The rows are grouped in 3 ways, from coarse to fine. Each group lies inside one group of the grouping before and may be the whole of it. The rows also spread widely along 8 directions, which tell nothing about the answers.
Known rows, each followed by its group in each grouping:
[  4   6 -12 -15  -9 -15  -8   4   5  -3  10  -8  -2 -13  15   5  -2  -4
  -3  -9  -7  -9  -4  19   1] : q_737 fikup fopob
[ -4 -13  -4  20  -1  11 -15  -1  -5  16  -1   3  -5 -21  21   7   6   8
  29   7  -1   0  -1  -6   4] : q_737 Levo dafu
[ -5  -1 -13  29  -7  25 -17  12 -12   2 -16   8  -1 -18  25  10   6   9
  18   4  -3   7  13  -7  -3] : q_278 kisa puvip
[ -3  11  -3  11  12   7 -11  -6  -5 -10 -16   3   7 -12  10  11   4   2
   8 -23  -2  25  -1 -10   2] : q_737 Levo mev
[ -7  -1 -11  16  -4   1 -15   2  -7  -6 -12   3   7  -9  19   9   4   3
  12 -16 -10  10   4  -1   2] : q_278 kisa fezu
[ -5   4 -11   7  -6 -13 -11  -8  -4  -6  -9   3   4 -12  11   8   1   2
   6 -13  -9   2  -5   3   1] : q_737 fikup lam
[  1 -12 -14   6 -12   7 -13  11  -6  14   6   0 -11 -16  19  11   4   5
   9  13  -4 -11   4  11  -7] : q_278 suzu Viz
[ -4   1 -13  11   0  31  -4  14  -3  -2 -18   4   3 -23  -4  17  -3   2
   3  16   4   5   7 -10   5] : q_278 kisa puvip
[  8   1 -14   9  -4 -10 -13  -4 -18  13  -2   6 -18 -12  21   9   9  13
   9   5  -7   3   6   7 -20] : q_737 Levo dafu
[  1 -16   3   7  -9  15 -19   0  12  10  19 -12   2 -20  12  24   1  -7
   0  -7  -2  -7 -16   6  -4] : q_278 suzu Viz
[  1   3 -10   3  -7   1 -11  -1   3  -1   1  -2   3 -13  11  11  -6  -5
  -7  -4  -7  -6  -6  10  -3] : q_737 fikup fopob
[ -2   7  -6  -7   2   6  -7   5   8 -15  -3  -9  13 -13   0  18  -2  -9
  -8 -21  -3  12  -6   2   6] : q_278 kisa fezu
[ -6   4 -11  37  -1   8 -18 -13 -20  -2 -30  17   3 -12  17  11   3  10
  10  -7  -9  16   3 -12 -10] : q_737 fikup fopob
[  2  -8  -2  15  11   8 -17  -7   4   6   3  -3   7  -1  22   8  -3  -4
   4 -18  -8  10  -8   3  -1] : q_737 Levo mev
[  1  13 -17 -10 -10  -9  -5   4   3 -10   1  -3   2 -11   8   9  -7  -6
 -15  -5  -8  -8  -2  16  -3] : q_737 fikup lam
[ -4  -1  -6  34  -5  29 -20  -4  -4  -4 -13   5  13 -10  15  24  -5  -4
  -8  -9  -9  10  -3  -7 -11] : q_278 kisa fezu
[ -8  -9 -18  11 -10 -23 -14  -4 -15   2 -11   7  -2  -3  18   4   6   7
  13  -9 -17  -1   4   8  -3] : q_278 suzu Viz
[-11  -5 -28  31 -24  14 -13   7 -16   2 -22  17   5  -8  15   9 -12  -1
  -7  23 -16 -18  11   5  -8] : q_278 suzu Viz

New rows. What belongs after each?
[ -7   5  -7  18 -15 -19 -17 -19 -12  -5 -11   7   3 -18  12  16   5   2
   8 -13 -15   3  -6  -3 -11] : q_737 Levo dafu
[  1  12  -8  27  -8  26 -17  -4  -4  -6  -9   6   7 -15  17  21  -7  -6
 -13  -4  -7   6  -1  -4 -16] : q_737 Levo mev
[  4   9 -10  17  -9   7 -19   3 -10   2  -1   3 -10 -17  33   9   9   9
  10  -7  -3   4   5   6 -14] : q_737 fikup lam
[  6   6  -5  -6  -8  -1 -10  -1  -7  -2   0  -4 -12 -26  -3  28  11   4
  -6  -3   1   7  -4   2 -18] : q_278 suzu Viz
[ -2   7 -11  10   5   5  -9  -9  -3  -8 -19   5  11  -8   0  14  -8  -4
 -11 -10  -6  11  -6  -2  -2] : q_737 fikup fopob
[-10 -17 -13  22 -10   4 -10  -9  -1  11  -9   8  11 -10   6   9 -13  -6
   4  15 -14 -16  -7  -1   5] : q_737 Levo dafu
[  6  -8  -8  16  -1   0 -21  -3  -3  13   8  -1  -5   0  36   5   2   4
   5 -12  -9   0  -4  14 -12] : q_737 fikup lam
[  1  15 -22  19 -13  18 -11  12 -16  -2 -17  13  -9 -19  22   7  -1   9
   1  17  -2  -2  15   3 -12] : q_737 fikup lam
[ -4  -9 -15  29  -5   0 -22  -6 -10   2 -10   8   9   7  28   9  -4  -1
  -5 -17 -20   3   1   9 -12] : q_278 suzu Viz
[ -5   5 -16 -12  -6  -9  -4  18   3  -2   6  -5  -2 -13  27 -10  -1   0
  22  -4  -5 -10   9  14  19] : q_737 Levo mev
[ -9  14 -19  12 -10  21  -7  14   3 -15 -15   5  15 -15  15   3 -14  -8
  -4   2  -4  -6   6   2  13] : q_737 fikup lam
[  3 -11 -16  12  11   3  -5  -4 -17  20 -17  12 -12  -4   2   6  -1  12
   8  21  -5   6   6  -1  -9] : q_737 Levo mev
[ -3  -6   0  10   5   2 -13  -5  -4   9  -3   0  -6 -20  15  10  11   9
  27  -7   0  11  -4  -7   3] : q_737 Levo mev
[ -2  14 -20  28 -12  19 -15   0 -10  -9 -21  13   9  -9  17  12 -13  -4
 -18   3 -11  -2   5   2 -13] : q_737 fikup fopob
[  9   1 -14   5 -11  -1 -16   2  -5   3   7  -3  -5  -3  19  18  -2  -2
 -18  -6 -13  -3   0  19 -24] : q_278 kisa fezu
[  3 -12 -17  -1  -8  -4  -6   1 -12  15  -5   5 -14 -15  -6  18   1   7
  -3  23  -5  -9   1   7 -14] : q_278 suzu Viz
[  3  -5 -22  14   7  21  -4  14 -16  10 -22  11  -8  -8   4   8  -2  11
   2  23   0   9  16  -2  -7] : q_278 kisa puvip
[  1 -10  -1   5 -13   6 -17  -5   8   4  13  -9   3 -17   6  27  -1  -9
 -11  -7  -7  -8 -15   9 -12] : q_278 suzu Viz
[  1   2 -14  10  -6   3 -14   9 -11   0  -5   1  -6 -11  24   9   8   7
  10  -7  -6   7   9   6  -9] : q_278 kisa fezu
[  9  -3  -9  17   8  18 -13  -4  -6  12  -2   3  -3  -4  15  15  -6   0
 -10   4  -4   8  -1   4 -17] : q_737 Levo dafu
[  4   1 -17 -16 -10 -18  -2   6  -6   8   6  -2 -15 -19   6   5   2   5
   7  15  -4 -12   4  14  -3] : q_737 Levo dafu
[  4   0   1  10   2  -5 -21  -8   1   2   8  -6  -2 -10  30  11  10   4
  11 -29  -5  11  -9   7  -7] : q_737 fikup lam
[ -9   0 -13  38 -11  14 -20  -9 -11  -8 -23  12  16  -5  13  20  -7  -4
  -9  -9 -17   6   0  -6 -12] : q_278 kisa fezu
[ -1 -11  -6   8  -1  19 -12   5   3   6   0  -3   3 -15   5  19  -3  -3
  -2   2  -1   0  -5   1  -1] : q_278 suzu Viz
[  2  -4 -17  -9  -3   4  -3  15   7   9  11  -6  -1 -11  15   0 -11  -6
   1  13  -4 -16   3  17   9] : q_737 Levo dafu
[ -7   5 -12  11 -10  19  -7   7  -4  -8 -16   4   6 -24  -3  21  -3  -2
  -1   7  -2   2   3  -7   0] : q_278 kisa fezu
[ -6   8  -8  19  -1  26 -12   2   1 -16 -17   2  19 -12   2  22  -8 -10
 -13 -13  -5  14  -2  -8   0] : q_278 kisa fezu
[ -1 -12   4  12 -21   4 -23 -10   9   4  16 -10   3 -24  11  29   5  -6
   0 -12 -10  -9 -18   3 -12] : q_278 kisa puvip
[ -4  -3  -8  13  -3  16  -9   3  -2   6  -6   3   0 -23  10  10  -1   1
  14  10   0  -1   1  -5   4] : q_737 Levo dafu
[  4  13 -12   8 -11  27 -11  11  -6  -7  -7   1  -5 -25   5  27   0  -2
 -16   7   2   4   4   1 -18] : q_278 suzu Viz
[  8   7 -12  -9 -16   9  -9  14   5   4  14  -8 -11 -26  17  12  -2  -2
  -4  11   1 -17   0  17  -7] : q_737 fikup fopob
[-14 -15 -14  16  -3  -2  -5 -10  -9   3 -27  12  11 -11 -16  16  -5   2
   7  12 -11   0  -4 -11   5] : q_278 kisa fezu
[  3  -4  -4  10  10   2 -14  -8   2   4   3  -4   7  -1  18  10  -4  -5
  -1 -19  -8  11  -8   6  -3] : q_737 Levo dafu
[  3   6  -5   2 -16 -12 -17  -3  -5   3  12  -5 -12 -24  25  13  11   5
  13  -9  -6  -4  -2   8 -12] : q_737 Levo dafu
[ -3  -8  -6  -6 -13 -29 -12 -12  -7   2   1  -3  -7 -19  -1  20  11   5
   7 -10 -10  -3 -10   6  -9] : q_278 suzu Viz
[  1  -2 -11   0 -17 -22 -15  -5 -12   3   2   0 -12 -17  12  18  12   8
   5  -7 -11  -3  -2  10 -17] : q_278 suzu Viz
[ -2 -18   3  24   1  15 -22  -6   6  15  11  -5   5 -12  30  10   1  -2
  18  -9  -5  -1 -10   0   3] : q_737 Levo dafu
[ -9 -12  -2  26 -14  15 -18 -14   5   5  -6   4  12 -23   4  21  -8  -7
   2   5  -8 -10 -17  -7   0] : q_737 fikup fopob
[ -4   3  -8  30   9  -2 -18 -19 -17  -3 -29  13   6  -4  14  11   4   9
   7 -20 -10  25  -2 -10  -9] : q_737 fikup fopob
[  3   8   2  12   3  10 -19  -3   3  -6   6  -7   5 -16  28  14   5  -3
   7 -29  -2  16  -5   0  -4] : q_737 Levo dafu
[  0 -18  -5   6  -8   0 -10 -11   8  15  10  -4   5 -13   1  17 -10  -9
  -4  10  -9 -16 -17   7  -2] : q_737 Levo dafu
[ -7   9 -13  23  -6  13 -16   1  -6 -15 -17   5  15  -6  17  15  -4  -4
  -6 -19 -11  12   4  -2  -5] : q_278 kisa fezu
[  0  12 -21   9 -22   6 -11  10 -15  -6 -11   8  -8 -21  11  18   1   2
 -10  11  -7  -7  11   8 -19] : q_278 suzu Viz
[  2   3 -13   3 -10  -1 -15  10  -8   0   3  -2  -9 -14  25  11   9   5
   7  -9  -5   1   6  11  -9] : q_278 suzu Viz
[ -1  20 -19  10  -7  31  -4  15  -3 -11 -14   5   5 -23   7  13 -12  -7
 -13  15   1  -1  10  -1  -1] : q_737 Levo dafu
[  0  -1 -18   6   3 -10  -8  -5  -9   3 -15   8   2   0   8   3  -8   2
  -5   0 -12   1   1   9  -4] : q_737 fikup fopob
[ -5 -26   2  17   2  11 -18  -7  12  19  13  -6   9 -12  21   8  -4  -5
  21  -4  -6  -8 -16   1  12] : q_737 Levo dafu
[ -4   2  -8  -5  -5 -20  -8 -10  -4  -3  -8   0   0 -18   0  12   3   3
   7  -9  -7   2  -8   2   2] : q_737 fikup fopob
[ -7  -1  -9   1  -6 -22  -6 -15  -4  -3  -9   2   7 -14  -4  12  -2  -3
   3  -5 -12  -2  -9   0   3] : q_737 Levo dafu
[ -5   3 -16  20 -11  20 -15  15 -13  -1 -13   7  -6 -21  25   9   6   8
  15   5  -2   3  13  -2  -3] : q_278 suzu Viz
[-12  17 -15  15 -19   6 -14   6  -8 -23 -18   5  11 -20  15  15   1  -4
  -1 -15  -9   4   6  -2   0] : q_278 suzu Viz
[  0  -3 -10   0 -11 -24 -14 -12   2   1  10  -4   5  -4  17   9  -5  -8
  -5 -15 -18 -10 -11  16  -7] : q_737 Levo dafu
